The groups are shells around one centre, one inside the other: the same stretched ball of 6 dimensions in 7 sizes.
Known rows, each followed by its group:
[-4.188,  1.327,  1.778,  1.488,  1.987, -0.624, -1.311, -0.778,  1.428,
  1.581, -2.497, -0.454, -0.259] : j_868
[-0.599,  1.680,  1.109, -1.044,  0.312, -0.807,  0.613, -0.539, -0.578,
  1.851, -0.623,  0.898, -1.155] : j_868
[ 1.447,  1.111,  1.914,  0.293, -0.148, -1.570,  3.104, -0.571, -0.931,
  3.656, -2.118, -0.756, -0.659] : j_553
[ 2.784,  0.594, -3.544, -3.126, -0.566,  1.197,  1.489, -2.112, -2.429,
 -0.875,  0.300,  6.604, -0.978] : j_775
[ 3.870, -0.004, -0.798, -4.517, -0.967,  0.700,  3.233, -0.505, -1.860,
  2.644, -2.342,  3.437,  0.638] : j_553
[-5.494,  2.984,  2.182,  4.101,  1.891, -1.631, -1.503, -2.661,  0.761,
 -0.838, -0.897, -2.918, -1.232] : j_372
[ 0.116, -0.638, -4.616, -1.254,  0.977,  2.927, -0.390, -3.229, -0.133,
 -0.822,  0.195,  7.915, -0.068] : j_182
[-0.770, -1.073, -3.279,  0.518,  1.463,  3.004, -0.167, -3.474,  1.386,
  1.574,  0.659,  6.377,  0.114] : j_182
[ 2.221, -0.022,  0.110, -0.240,  0.034, -0.473,  3.243, -0.929, -0.965,
  2.923, -3.554,  1.328,  0.372] : j_553
[ 2.112,  1.696,  1.078, -2.453, -0.664, -1.624,  2.386,  0.418, -2.137,
  2.187, -1.577,  1.184, -1.333] : j_553
[-3.458,  2.557, -0.009,  1.340,  1.177, -0.684, -1.179, -2.628, -0.576,
 -2.341, -1.036,  0.138, -0.932] : j_146
[ 2.686,  3.173,  2.845, -2.851, -1.395, -3.832,  3.406,  1.348, -3.958,
  0.721, -4.028, -2.296, -1.256] : j_182
[-0.383, -0.143, -3.257, -3.225,  0.609,  3.322, -0.675, -3.090,  0.167,
 -0.095,  0.902,  6.327,  0.500] : j_639
[-1.899, -0.410,  0.081,  2.461,  1.649,  1.188,  0.712, -2.845,  1.908,
  3.141, -1.622,  1.066,  0.765] : j_182
[ 1.838,  2.190,  2.439, -2.234, -0.838, -2.275,  2.961,  0.306, -2.339,
  2.025, -3.070, -1.646, -0.517] : j_868
[-1.301,  1.562,  1.852,  2.383,  0.688, -1.162,  1.657, -2.308, -0.088,
  1.623, -2.211, -2.288, -0.066] : j_182
[-1.723,  1.391,  0.410,  0.283,  0.915, -0.378,  0.275, -1.753, -0.346,
 -0.093, -2.916,  0.068,  0.278] : j_553
[-3.417,  2.494,  4.430,  2.278,  1.252, -2.729,  0.355, -0.097,  0.619,
  2.789, -2.889, -4.409, -0.807] : j_372
[ 2.219,  1.426, -0.387, -2.497, -0.811, -0.222,  2.429, -1.595, -2.221,
  0.621, -1.042,  1.729, -0.389] : j_146
[-1.249,  2.471, -1.575, -1.212,  0.254, -0.008, -0.700, -2.522, -1.817,
 -2.827,  0.536,  2.930, -1.473] : j_372
[-0.582,  3.498,  3.914, -2.150, -0.304, -3.613,  1.130,  1.643, -2.200,
  1.113, -3.326, -3.059, -1.423] : j_639
[ 1.522, -0.083, -1.723, -2.931,  0.335,  0.567,  1.082, -0.127, -1.145,
  1.098, -2.966,  5.035,  0.041] : j_775
[ 0.989,  0.787, -0.251, -1.174,  0.373, -1.042,  1.290,  0.376, -1.272,
  1.654, -2.501,  3.174, -1.164] : j_182
[-4.843,  1.292,  2.048,  3.863,  2.398, -1.124, -1.093, -1.344,  1.824,
  1.648, -2.924, -1.507, -0.365] : j_775
[ 0.404,  0.867, -0.173, -3.568,  0.180,  0.176,  0.552,  0.032, -0.982,
  1.195, -2.398,  2.925,  0.016] : j_146
[ 2.601, -0.440, -0.356, -1.969, -0.109,  0.561,  2.734, -0.532, -0.440,
  4.261, -1.447,  3.468, -0.087] : j_868
[-0.152,  1.622,  0.688, -0.953, -0.029, -0.008,  1.198, -2.008, -0.609,
  1.577,  0.207,  0.494, -0.602] : j_372
[ 4.585, -0.035, -1.368, -1.236, -0.872, -0.254,  4.133, -1.099, -2.138,
  2.947, -1.108,  4.004, -0.955] : j_639
[-4.297,  3.816,  2.427,  3.169,  1.288, -3.285, -0.853, -1.347, -1.107,
 -2.317, -2.786, -3.439, -1.671] : j_639
[-3.535,  3.419,  2.813, -0.808,  0.580, -1.416, -1.049, -1.036, -0.319,
  0.113, -0.119, -2.297, -1.196] : j_775
[-2.875,  1.731,  0.978,  3.024,  1.468, -1.305, -0.011, -1.919,  0.140,
  0.149, -2.309, -0.752, -0.765] : j_146
[-0.831,  1.609,  0.750,  2.475,  0.707, -1.469,  1.372, -1.871, -0.644,
  0.944, -1.617, -0.261, -1.148] : j_868
[ 2.392, -0.090, -0.230, -2.836, -0.337,  0.838,  2.666, -1.039, -0.766,
  3.216, -1.991,  2.487,  0.705] : j_868
[-1.034,  3.431,  4.636, -0.926, -0.085, -3.827,  1.556,  1.199, -1.820,
  1.425, -4.354, -4.819, -0.742] : j_639
[ 0.844,  1.614, -2.983, -1.398, -0.167,  0.475,  0.649, -2.966, -2.493,
 -2.887, -0.126,  4.442, -1.021] : j_639
[ 0.896, -0.012, -2.384, -0.148,  0.662,  0.640,  1.089, -1.737, -0.818,
  0.516, -1.600,  4.988, -0.567] : j_553
[ 1.763,  1.838, -0.061, -3.007, -0.796, -0.475,  1.781, -0.977, -2.149,
  0.862,  0.049,  2.102, -1.179] : j_553
[ 3.462, -0.842, -2.213, -2.280, -0.355,  1.670,  3.018, -1.969, -0.950,
  2.766, -1.137,  4.991,  0.486] : j_868
[-0.810,  2.384,  1.397, -3.234, -0.032, -0.766, -0.003, -0.077, -1.117,
  0.903, -0.565,  0.688, -1.009] : j_372
[-0.753,  1.989, -0.856, -2.931,  0.060,  0.485, -0.321, -1.854, -1.460,
 -1.479, -0.503,  2.427, -0.391] : j_146
[ 2.030,  1.453, -0.472,  0.656, -0.344, -1.429,  2.841, -1.690, -2.306,
  0.425, -1.588,  1.422, -1.311] : j_372
[-4.890,  1.556, -0.706,  0.523,  1.937,  1.194, -2.611, -3.028,  1.027,
 -1.843, -0.875,  1.582,  0.184] : j_775
[ 3.870, -1.651, -1.528, -3.581, -0.137,  1.602,  3.101, -0.059, -0.398,
  4.801, -2.769,  5.554,  0.926] : j_775
[-3.969,  3.228,  4.034,  0.348,  0.898, -2.010, -0.636, -0.669,  0.217,
  1.206, -1.556, -4.129, -0.734] : j_372
[-0.053,  0.504, -2.282,  1.023,  0.630,  1.146,  0.732, -3.399, -0.289,
  0.369,  1.054,  4.216, -1.026] : j_182
[-1.589,  0.558, -1.293,  1.346,  1.362,  0.380, -0.133, -2.174,  0.150,
  0.076, -1.601,  2.989, -0.448] : j_146
[-0.859,  1.578,  2.743,  1.380,  0.578, -1.849,  1.761, -0.640, -0.122,
  3.018, -2.588, -2.208, -0.535] : j_146
[-2.868,  0.487,  2.032, -0.416,  1.648,  0.089, -0.437, -0.158,  1.662,
  3.332, -3.334, -0.211,  0.802] : j_639
[-2.725,  1.450,  1.490,  1.590,  1.356, -0.942,  0.132, -1.515,  0.283,
  0.573, -3.613, -1.409,  0.328] : j_775

New rows. What belongs after each?
[-1.800,  2.223,  1.577,  0.487,  0.580, -1.264,  0.598, -1.604, -0.716,
  0.018, -2.441, -1.662, -0.222] : j_146
[ 4.517,  0.329,  1.484, -3.886, -1.161, -1.200,  4.372,  1.318, -2.048,
  4.847, -3.539,  1.138,  0.054] : j_775
[-0.449,  2.213,  1.514, -2.338, -0.180, -0.608,  0.905, -1.094, -1.158,
  0.855, -1.184, -0.615, -0.227] : j_868
[-1.348,  2.611, -0.125, -2.527,  0.127, -0.372, -0.676, -1.283, -1.581,
 -1.546, -0.248,  1.697, -1.117] : j_146
[ 4.157, -1.564, -1.997, -1.926, -0.273,  1.607,  3.834, -1.536, -0.701,
  3.893, -2.608,  4.800,  1.073] : j_639
[-3.047,  1.209,  1.260, -1.860,  1.285,  0.493, -1.343, -0.474,  1.068,
  1.866, -1.361,  1.034,  0.070] : j_372
[-0.261,  1.778,  2.911,  0.815,  0.117, -1.685,  2.346, -1.136, -0.491,
  2.939, -2.289, -2.947, -0.203] : j_639
[-0.506,  2.607,  1.643, -0.413, -0.181, -1.342,  1.178, -1.564, -1.277,
  0.910,  0.083, -0.981, -1.363] : j_775
[-1.388,  3.473,  2.161, -1.506,  0.112, -3.015,  0.098,  0.656, -2.360,
 -1.216, -3.105, -1.381, -1.538] : j_775
[-2.711,  2.318,  3.025, -1.794,  0.671, -0.851, -0.530, -0.124,  0.370,
  2.318, -0.982, -1.562, -0.504] : j_639
[-2.667,  1.818,  1.617,  0.458,  1.168, -1.164, -0.176, -0.850, -0.128,
  0.214, -3.647, -1.191,  0.122] : j_553
[-4.667,  3.288,  1.930,  2.997,  1.485, -2.111, -1.325, -1.972, -0.190,
 -1.518, -1.293, -2.359, -1.544] : j_868
[ 0.598,  0.227, -0.006,  1.482,  0.513, -0.028,  2.360, -2.276, -0.143,
  2.406, -2.054,  0.904,  0.142] : j_372
[-3.460,  0.866,  0.708, -0.223,  1.487,  1.320, -1.191, -2.214,  1.729,
  1.856, -0.286,  0.880,  0.371] : j_372
[-0.753,  0.895,  1.989,  0.580,  0.705, -0.794,  1.626, -1.002,  0.263,
  3.042, -2.973, -1.263,  0.350] : j_868
[-3.507,  4.063,  2.444,  1.555,  0.620, -2.808, -0.483, -1.683, -1.523,
 -2.306, -1.804, -3.552, -1.461] : j_372
[-2.201,  3.722,  3.149, -1.011,  0.084, -2.638,  0.175, -0.372, -1.712,
 -0.726, -2.519, -3.467, -0.889] : j_553
[-3.618,  1.087, -1.888,  0.470,  1.780,  1.239, -2.203, -2.726,  0.560,
 -1.768, -0.531,  3.765, -0.456] : j_372
[ 0.480,  2.097, -0.148,  1.144, -0.081, -1.421,  1.849, -2.309, -2.016,
 -0.600, -0.960,  0.469, -1.374] : j_372
[-2.867,  0.323,  0.365,  0.829,  1.851,  0.448, -0.763, -1.102,  1.468,
  2.058, -2.293,  1.704,  0.135] : j_868
[-3.386,  1.644,  1.410,  2.077,  1.411, -0.415, -0.287, -2.431,  0.794,
  0.700, -1.747, -1.408,  0.007] : j_868
[-4.079,  2.577,  1.338,  1.307,  1.299, -0.743, -1.410, -2.078,  0.372,
 -0.329, -0.013, -0.721, -1.208] : j_146
[-1.186,  2.225,  0.930, -3.221,  0.297, -0.959, -0.304,  0.209, -1.452,
 -0.598, -3.095,  0.669, -0.216] : j_775
[ 2.348,  1.935,  0.934, -1.523, -0.791, -2.065,  3.093, -0.356, -2.890,
  0.640, -3.274, -0.224, -0.644] : j_868
[-1.746,  1.819,  1.495, -0.458,  0.911, -1.524, -0.093,  0.254, -0.457,
  1.120, -2.624,  0.314, -0.956] : j_868
[-2.464,  3.131,  3.568,  1.621,  0.785, -3.539,  0.619,  0.172, -1.084,
  0.455, -3.915, -3.874, -1.162] : j_553
[ 0.291,  0.353,  2.744, -0.552,  0.546, -1.067,  2.242,  0.629,  0.436,
  5.233, -3.654, -0.882,  0.358] : j_775
[-1.104,  0.709,  1.544,  1.705,  0.971, -0.542,  1.345, -1.435,  0.755,
  3.396, -1.680, -0.435, -0.251] : j_868
[ 2.471, -0.590, -2.021, -0.485,  0.121,  0.966,  2.762, -2.167, -0.939,
  1.720, -2.380,  3.965,  0.479] : j_372
[ 1.221,  0.296, -1.210, -2.826, -0.106,  1.634,  1.219, -1.895, -0.409,
  2.195,  0.655,  4.042, -0.164] : j_372
[-4.366,  2.261,  1.139,  3.784,  1.821, -1.368, -0.924, -2.503,  0.362,
 -1.073, -2.233, -1.591, -0.738] : j_372
[ 2.082,  1.137,  0.912, -4.612, -0.462, -1.091,  1.845,  1.592, -1.984,
  2.207, -3.601,  2.036, -0.245] : j_639
[ 1.805, -0.013, -1.280, -3.865, -0.210,  1.607,  1.663, -1.466, -0.901,
  1.576, -1.889,  3.651,  1.030] : j_775
[ 0.414,  1.473,  1.947,  0.403,  0.387, -2.595,  2.207,  0.574, -1.420,
  1.822, -4.867, -1.013, -0.516] : j_775
[-4.984,  1.123, -0.760,  1.600,  2.283,  1.086, -2.731, -2.598,  1.695,
 -0.492, -0.035,  2.621, -0.618] : j_775
[ 1.604,  1.445, -2.327, -2.307, -0.296, -0.176,  1.049, -1.410, -2.696,
 -1.722, -1.148,  4.575, -1.170] : j_372
[-2.683,  0.785, -2.304,  1.871,  1.620,  1.231, -1.220, -3.494,  0.482,
 -1.191,  0.257,  3.964, -0.809] : j_775
[ 3.185,  0.730,  0.138, -4.503, -0.946, -0.205,  2.925,  0.032, -2.224,
  2.005, -3.104,  1.969,  0.499] : j_372
[-6.479,  2.568,  2.068,  1.389,  2.284, -0.652, -3.181, -1.281,  1.610,
 -0.235, -0.972, -1.107, -0.853] : j_775
[ 0.848, -1.616, -1.781, -0.722,  1.115,  1.982,  1.361, -1.366,  1.011,
  3.608, -2.540,  5.052,  0.988] : j_775
[-3.643,  3.501,  0.559, -1.988,  0.663, -0.797, -2.027, -1.551, -1.419,
 -3.498, -1.362, -0.191, -0.704] : j_182
[ 0.764,  0.812, -2.501, -4.250, -0.076,  1.744, -0.192, -1.570, -1.196,
 -0.137,  1.061,  6.084, -0.777] : j_182
[-1.702,  2.219,  3.991, -0.685,  0.458, -2.093,  1.136,  0.238, -0.279,
  2.507, -3.983, -3.913,  0.312] : j_182
[-4.107,  2.424,  2.233,  1.732,  1.688, -2.086, -1.223, -0.239,  0.246,
  0.178, -2.883, -1.390, -1.145] : j_372
[-3.390,  0.361, -1.799,  0.115,  1.991,  1.628, -2.079, -2.183,  1.191,
 -0.367, -1.001,  4.288, -0.055] : j_775
[-0.132,  2.709,  2.544, -2.578, -0.292, -2.287,  1.222,  0.655, -2.015,
  0.681, -3.357, -1.683, -0.549] : j_868
[-5.734,  2.793,  0.869,  0.265,  1.796, -0.134, -3.138, -2.017,  0.660,
 -1.959, -0.548, -0.124, -0.715] : j_553
[-1.550,  0.735,  0.007,  2.130,  1.356, -0.616,  0.634, -1.733,  0.031,
  0.571, -3.321,  0.771, -0.052] : j_372
[-2.170,  2.753,  4.314,  0.596,  0.528, -2.594,  0.849,  0.091, -0.073,
  3.005, -1.788, -3.851, -1.117] : j_639
[ 0.651,  2.635,  0.220, -0.851, -0.464, -1.699,  1.770, -1.710, -2.904,
 -1.868, -2.537, -0.381, -0.677] : j_182
[ 2.259,  1.348, -0.633, -2.989, -0.840,  0.061,  2.287, -1.577, -2.214,
  0.542, -0.827,  2.219, -0.348] : j_146
[-3.260,  0.786,  0.094,  0.450,  1.874,  0.216, -1.405, -0.890,  1.076,
  0.949, -2.104,  2.169, -0.303] : j_372
[ 1.151,  0.935,  0.666, -4.046, -0.255,  0.072,  1.382,  0.139, -1.016,
  2.393, -2.043,  1.917,  0.149] : j_146
